The first 5 rows are patterns. Each new row is the sum of 2 different patterns, raised or lowered, with some noise. Before adding, each is slid sideways (what falls off one end comes back at the other) and multiplied by a number that may be negative. Names go in the order of the patterns.
Some rows, each with the names of its patterns after it:
[  6.2   0.4 -13.4   0.6  10.9 -11.2  15.8  20.5  13.3  -0.7 -22.8  -9.8
  -6.2 -13.5   1.9  25.7   8.9  17.5  20.1 -27.5  16.5  16.6 -27.3   7.6
  19.5  19.0  26.3  -3.2 -11.5   1.5 -22.4 -10.6  -9.6 -23.0  19.0 -19.6
  22.2  -8.2  16.3  -9.9  -3.9] => J669
[  8.1  -5.1  27.0  -3.1  11.9  -9.1  17.9  -6.7  28.6  27.3  17.1 -27.9
  -8.6  25.0   0.6  25.6 -19.6  -3.6  21.7  28.3   0.3 -18.7 -20.3  20.0
  21.6   5.6 -19.5  -8.7  15.8  15.9  18.2  28.3  15.8 -12.6 -26.3 -26.5
 -24.5  -9.1  11.0  -8.6 -27.7] => J11
[  4.9   1.6  -6.1 -28.8 -17.5  10.5  -0.2  -9.2 -17.9 -27.5  -1.7  26.1
  21.3  15.9 -12.5 -15.6  28.0  21.3   9.0  19.7  -6.2 -12.3   3.5  -5.2
 -26.3   1.9  27.3  13.8  28.3   8.4  14.0 -10.4  22.8 -27.1 -14.3 -23.0
  11.7   4.2   4.7 -22.7  -9.6] => J501
[ -4.5  20.2  -0.3   0.9  -0.8 -13.7   6.5 -28.0 -12.2 -27.3 -22.6  20.9
   2.4  16.1  26.4  -4.4   0.4 -19.1  11.1  13.6   4.2   4.1  13.1 -27.1
   9.7  29.0   8.7  16.7 -14.8  -5.4 -15.5  -0.7  -0.8 -24.5  18.2  18.1
   3.1  16.6   0.1 -17.6  15.5] => J163
[-12.1  14.7   1.0   7.2 -20.6 -12.3 -23.7   2.7 -26.1  21.0 -28.4   7.0
  27.6   6.0 -19.7   2.9 -26.4  -4.0  -2.3   0.2  16.3 -13.0  16.2  21.6
  -4.3  -6.8 -25.7  27.3   6.8 -18.7   4.8 -18.3  22.3  -7.8  -0.5   8.3
  18.9  14.9  28.9  16.2  -3.7] => J223

New rows, each followed by the names of its patterns:
[-17.3 -14.1  13.5  -5.5  26.2  22.9  20.6 -15.5 -19.6   0.8  10.5   8.9
 -26.8 -15.5 -19.3   8.9 -17.6  -0.1 -25.2   6.1  24.9  14.3 -21.8 -12.5
 -42.2 -18.0   1.3   5.9  -8.7 -27.0   1.6  -4.2  -3.2  -0.9 -26.3  18.2
  11.9 -25.9 -21.7 -24.0  -2.0] => J501 J223
[  1.3  19.6  15.1 -16.7 -20.6 -18.3  -7.3  -0.2  23.2  -5.5  -5.6  -9.8
  13.0  11.7 -20.7  -3.9   6.4   8.3   8.2  21.9  16.9   7.0 -25.0  -2.5
   7.3 -11.2  18.5  -8.8  10.0  -4.2  17.7   9.8 -17.7  -6.9   2.1  19.6
   4.0 -19.0 -16.1   3.3  -3.1] => J11 J223
[ -4.3  -9.0  -3.3 -16.0  14.0   1.9   8.2  11.5 -13.1  12.0 -16.5 -25.6
  -7.2 -33.0  15.5   9.2   2.2  13.3  22.2 -18.8  31.1  19.5 -36.1 -12.0
  22.5   9.2  19.5 -20.5 -24.2 -24.5 -22.9 -31.3   0.3 -48.9  18.4  -0.9
  17.4 -27.5   9.3 -38.1 -10.3] => J669 J223
[ 15.5  24.2  17.6  28.0 -41.2   6.0  -4.6 -16.6 -13.1  34.1  -6.8  26.2
  19.8  -3.6 -15.7 -14.3 -32.5  -8.4 -20.4  18.0   0.5   7.7   9.5  35.4
 -10.3 -12.9 -16.5  24.8  -6.8 -14.7  15.1 -23.3  28.6  13.7  13.3  12.1
  -3.0   7.5  21.0   0.8   0.3] => J669 J223
[  5.6  15.7   7.4 -27.5  33.5  36.5 -22.3  15.8  22.9  50.2  47.6  26.7
   4.3  35.9 -28.4  22.8   0.4 -35.1  22.6   7.8  31.7  21.9  32.7   3.9
  12.2   2.6  25.4 -13.1  -4.7  26.8   9.6  46.8  11.8  18.7  25.3  -9.3
  16.0 -13.7   1.5  16.5  30.9] => J669 J223
[48.5 39.4 53.2 39.4 36.5 40.6 42.2 64.4 39.6 65.3 49.3 68.2 74.4 31.4
 34.0 29.7 26.1 55.0 50.9 57.6 16.2 27.9 30.5 43.3 37.4 48.6 29.1 16.0
 25.1 31.0 59.6 44.5 58.8 57.7 36.1 42.4 20.0 17.5 33.8 26.2 50.5] => J501 J163
[-39.2   6.5 -36.9  12.6  13.0   3.9 -14.8 -32.7  28.7  12.6   7.6 -30.2
 -35.2  32.8  19.8 -28.5 -21.3 -39.3  34.1   4.7  -1.6 -21.3  -0.5  14.8
  25.3  16.8  10.3  -5.9  -6.7 -27.5 -20.3 -51.3 -29.8 -24.4  -8.4 -54.7
  17.1 -44.6  18.2  14.4   5.9] => J11 J223
[-19.7 -26.1  -8.2  -9.6  15.2 -33.0 -44.3 -12.0   3.4  15.7 -34.6 -22.1
  -2.4 -26.8  -5.4 -18.4  16.5   8.9   0.9 -17.1 -29.5 -23.4   4.6 -12.4
   5.2 -38.7 -10.3 -23.2  14.1 -12.3  11.8 -28.7  -7.6 -37.2  31.1  -9.7
 -48.7 -18.1 -11.4   1.9  16.5] => J11 J223
[-20.9   6.2  -6.8   8.7  -4.5 -13.0 -26.9   3.2  10.8 -30.8  -4.2 -51.4
  -2.8 -28.8 -26.3 -53.9   8.2 -15.5  12.8  -1.3 -25.1 -32.8  14.7 -28.9
 -25.4 -24.5 -26.1 -20.2 -35.0  14.9  29.1   4.8   6.1 -27.9   6.9  -0.5
  -6.6 -13.6 -18.5 -11.4 -13.7] => J11 J223
[-25.4  -1.8   8.1  18.7 -24.9  -4.5 -21.0   0.1  -7.3  -7.1  -6.0  15.2
  10.1  10.0 -19.3  -7.6 -20.3 -18.0  -7.6  -2.2 -27.8  16.1  11.4  26.9
 -26.9  -8.6   7.2  13.4   9.3 -19.3  -1.2   1.1   8.3  -1.2 -17.7 -19.2
  -3.4   7.6  19.7  -9.5 -19.9] => J501 J223
[-44.4  -4.8 -13.1 -37.1 -54.9 -34.9 -21.7 -17.0 -40.3 -46.2 -52.6 -52.7
 -26.4 -12.8 -21.1 -18.1  -8.5 -15.7 -28.8 -27.4 -27.9 -52.1 -38.2 -50.1
 -25.9 -57.7 -40.6 -51.4 -37.5 -52.7 -44.4 -51.5 -12.1 -14.3 -58.5 -45.3
 -64.1 -38.3 -39.4 -59.0 -53.0] => J11 J501
[  1.5  -1.4 -38.0 -13.1 -19.4   0.4   2.8  29.8  -5.9  24.0 -14.1  -4.5
  -0.8 -18.5 -36.6  11.6  -1.1  24.7  15.2 -11.6 -18.7 -19.9 -16.1 -34.6
 -33.0 -24.5  11.8  -3.0 -16.8 -16.9  15.8 -22.8   3.6 -20.8  -0.1 -20.4
 -17.3 -19.0 -28.5 -17.2 -10.8] => J669 J223
[  9.6 -17.1  -6.0   1.7  58.3  30.3  35.8   8.3  17.8  57.7  64.1  39.9
  28.4  -4.0  15.4  21.3  11.9 -28.8   9.6  22.8  34.1  19.0  41.8   6.7
  13.7  63.5  -7.2 -19.3  -2.9   3.3  20.5  16.1  -6.4  19.9  10.6  31.5
  28.9 -13.1  -5.1   8.2  41.3] => J501 J223
[ -4.8  -9.4  24.4  15.0  42.9  24.7  10.3  29.5  31.1  -7.6  54.7  27.3
 -23.3  18.6  18.1  52.3  45.7  35.5  17.9  26.1  30.9  -1.5   1.0   5.9
  18.8   9.0  58.5   6.5  41.8  -3.9  18.1  25.1  22.3  29.1  16.5  57.9
  24.7  61.0  61.3  14.0  25.2] => J669 J163
[ 10.2  22.4 -28.5  -2.7 -28.2 -41.1 -18.1  12.4 -16.2  -2.5  -4.4  -4.0
   5.8 -22.0   8.6 -22.9 -13.6  -9.6  17.2  27.1 -14.1 -22.5   3.8   2.5
   6.8  -7.8  -9.3  -7.6  -2.2  -6.9 -12.6 -37.4 -29.5   3.3  13.3 -18.2
 -19.8 -15.1  13.8  12.2  19.9] => J11 J223
